The rows are grouped in 2 ways, from coarse to fine. Each group lies inside one group of the grouping before and may be the whole of it. The rows also spread widely along 5 directions, which tell nothing about the answers.
Some rows, each with its group in each grouping after it:
0  151  309  -161  -363  -182  11  -104  67  -454  414  -59  420  -51  -206 -> q_822 q_126
-52  -222  -3  117  57  -187  -105  262  -105  -27  142  135  -33  118  -72 -> q_425 q_982
363  -237  -160  -119  -8  438  -144  4  -300  278  -12  -531  -80  -154  551 -> q_822 q_971
-49  -133  522  137  259  -234  -28  -54  -123  -84  -351  292  -347  -52  13 -> q_425 q_62
-105  -33  463  198  103  -246  75  47  -1  -280  -170  371  -176  69  -193 -> q_425 q_956
189  -166  -165  -27  -36  -78  -137  31  -331  87  362  -338  53  1  294 -> q_822 q_114
36  -216  301  -4  23  21  -286  -2  -352  87  -32  -217  -347  25  168 -> q_425 q_62
22  -75  69  -63  -236  -349  -147  -10  -281  -263  688  -307  324  156  15 -> q_822 q_114
137  -377  -256  42  46  269  -262  335  -463  439  -22  -408  -345  61  343 -> q_425 q_982
189  -99  -230  227  258  -167  -464  113  374  107  -240  385  -90  -63  -111 -> q_425 q_62
103  -43  485  -168  -198  99  369  -13  -278  -283  131  -178  134  -159  68 -> q_822 q_126
-92  -155  304  125  160  -426  -214  -2  -158  -108  51  216  -229  156  12 -> q_425 q_62
-7  -3  96  254  421  -169  -173  -180  22  187  -585  372  -429  -209  94 -> q_425 q_982
12  -181  -58  212  172  -15  -204  215  -214  91  -143  80  -306  89  112 -> q_425 q_956
230  -31  156  -3  -197  4  333  179  168  -273  278  187  472  -127  -167 -> q_822 q_114

New rows, each followed by its group in each grouping:
270  -216  90  -15  -93  384  -151  268  -36  158  -81  -169  -180  -42  20 -> q_425 q_62
216  -329  -327  111  29  372  -238  438  -137  268  -15  -156  -207  33  173 -> q_425 q_956
205  -27  7  73  161  -59  -25  -216  -211  143  -93  -130  -78  -180  316 -> q_822 q_114
-119  -23  313  144  224  -265  -198  -184  -272  98  -266  68  -421  -6  140 -> q_425 q_982
195  84  87  116  47  16  -333  -10  449  -49  -234  323  33  -119  -222 -> q_425 q_62
120  -204  -291  -8  -94  156  -572  143  -365  382  195  -574  -269  101  277 -> q_425 q_982
-2  -214  231  100  117  -422  357  161  -303  -189  240  159  186  17  105 -> q_822 q_114
147  -246  -143  44  195  -210  -9  79  -68  -67  93  131  193  -34  258 -> q_822 q_971
-59  -96  169  93  -88  -200  75  317  192  -199  91  342  154  67  -304 -> q_425 q_982
188  272  325  -82  -78  121  10  -339  128  -153  -239  -27  59  -352  41 -> q_822 q_126
587  48  -159  -15  -55  613  120  52  293  230  -326  -29  163  -475  92 -> q_822 q_114
60  179  557  -168  -401  -137  58  -250  -98  -391  384  -285  292  -61  -190 -> q_822 q_114
133  -245  164  104  46  63  117  457  244  -142  -86  380  90  2  -237 -> q_425 q_62
255  61  -538  -7  -22  -36  -441  13  164  76  98  -67  201  -216  154 -> q_822 q_126
136  73  -97  49  -99  171  -242  87  338  68  -110  91  52  -93  -202 -> q_425 q_982
-53  -368  137  63  -27  -8  114  435  -364  22  158  9  -142  133  89 -> q_425 q_982
107  207  171  75  -105  -8  -417  -191  272  -62  -184  74  -6  -104  -229 -> q_425 q_982
32  -37  162  32  249  -358  -25  -264  -22  -177  -62  199  52  -61  253 -> q_822 q_971
343  108  -239  26  6  87  -121  -62  569  -99  -59  284  419  -248  15 -> q_822 q_971
-21  -43  419  74  -2  62  55  16  -196  38  -178  -60  -258  -39  6 -> q_425 q_982
66  -190  157  61  10  -52  -144  244  39  -35  -33  149  -49  75  -64 -> q_425 q_62
-96  -164  453  -98  -215  43  -46  89  -495  -24  164  -444  -228  110  80 -> q_425 q_982
197  -91  -153  165  152  185  -168  147  222  267  -366  178  -128  -213  -3 -> q_425 q_982
180  -200  167  190  165  26  108  333  330  -9  -362  582  -18  -105  -157 -> q_425 q_62
-319  -171  224  5  -60  -532  -329  30  -507  -117  418  -221  -165  331  65 -> q_425 q_982
412  89  5  -1  -70  444  -426  -35  489  147  -368  -6  -65  -264  -142 -> q_425 q_62
191  69  378  57  10  118  -168  -83  350  -71  -392  265  -119  -164  -221 -> q_425 q_62
-64  -149  182  -54  -301  -9  -406  129  -355  -110  405  -459  -148  277  0 -> q_425 q_956
388  205  -540  6  -15  181  -446  -165  411  140  -163  -10  159  -381  87 -> q_822 q_126
391  -71  -38  154  118  636  53  326  267  198  -581  242  -185  -259  -56 -> q_425 q_956
-39  -217  -75  206  289  -259  -18  277  -58  56  -158  401  -144  34  38 -> q_425 q_982
93  61  -237  12  15  -217  -251  -106  166  -140  77  95  192  -151  58 -> q_822 q_126
240  423  538  -10  -201  -16  127  -443  442  -332  -99  177  349  -311  -308 -> q_822 q_114
129  -317  -197  -25  -172  -22  -436  393  -7  12  362  -184  34  159  -38 -> q_425 q_62
280  -169  233  -74  -148  382  242  19  -467  127  81  -504  -67  -221  330 -> q_822 q_114
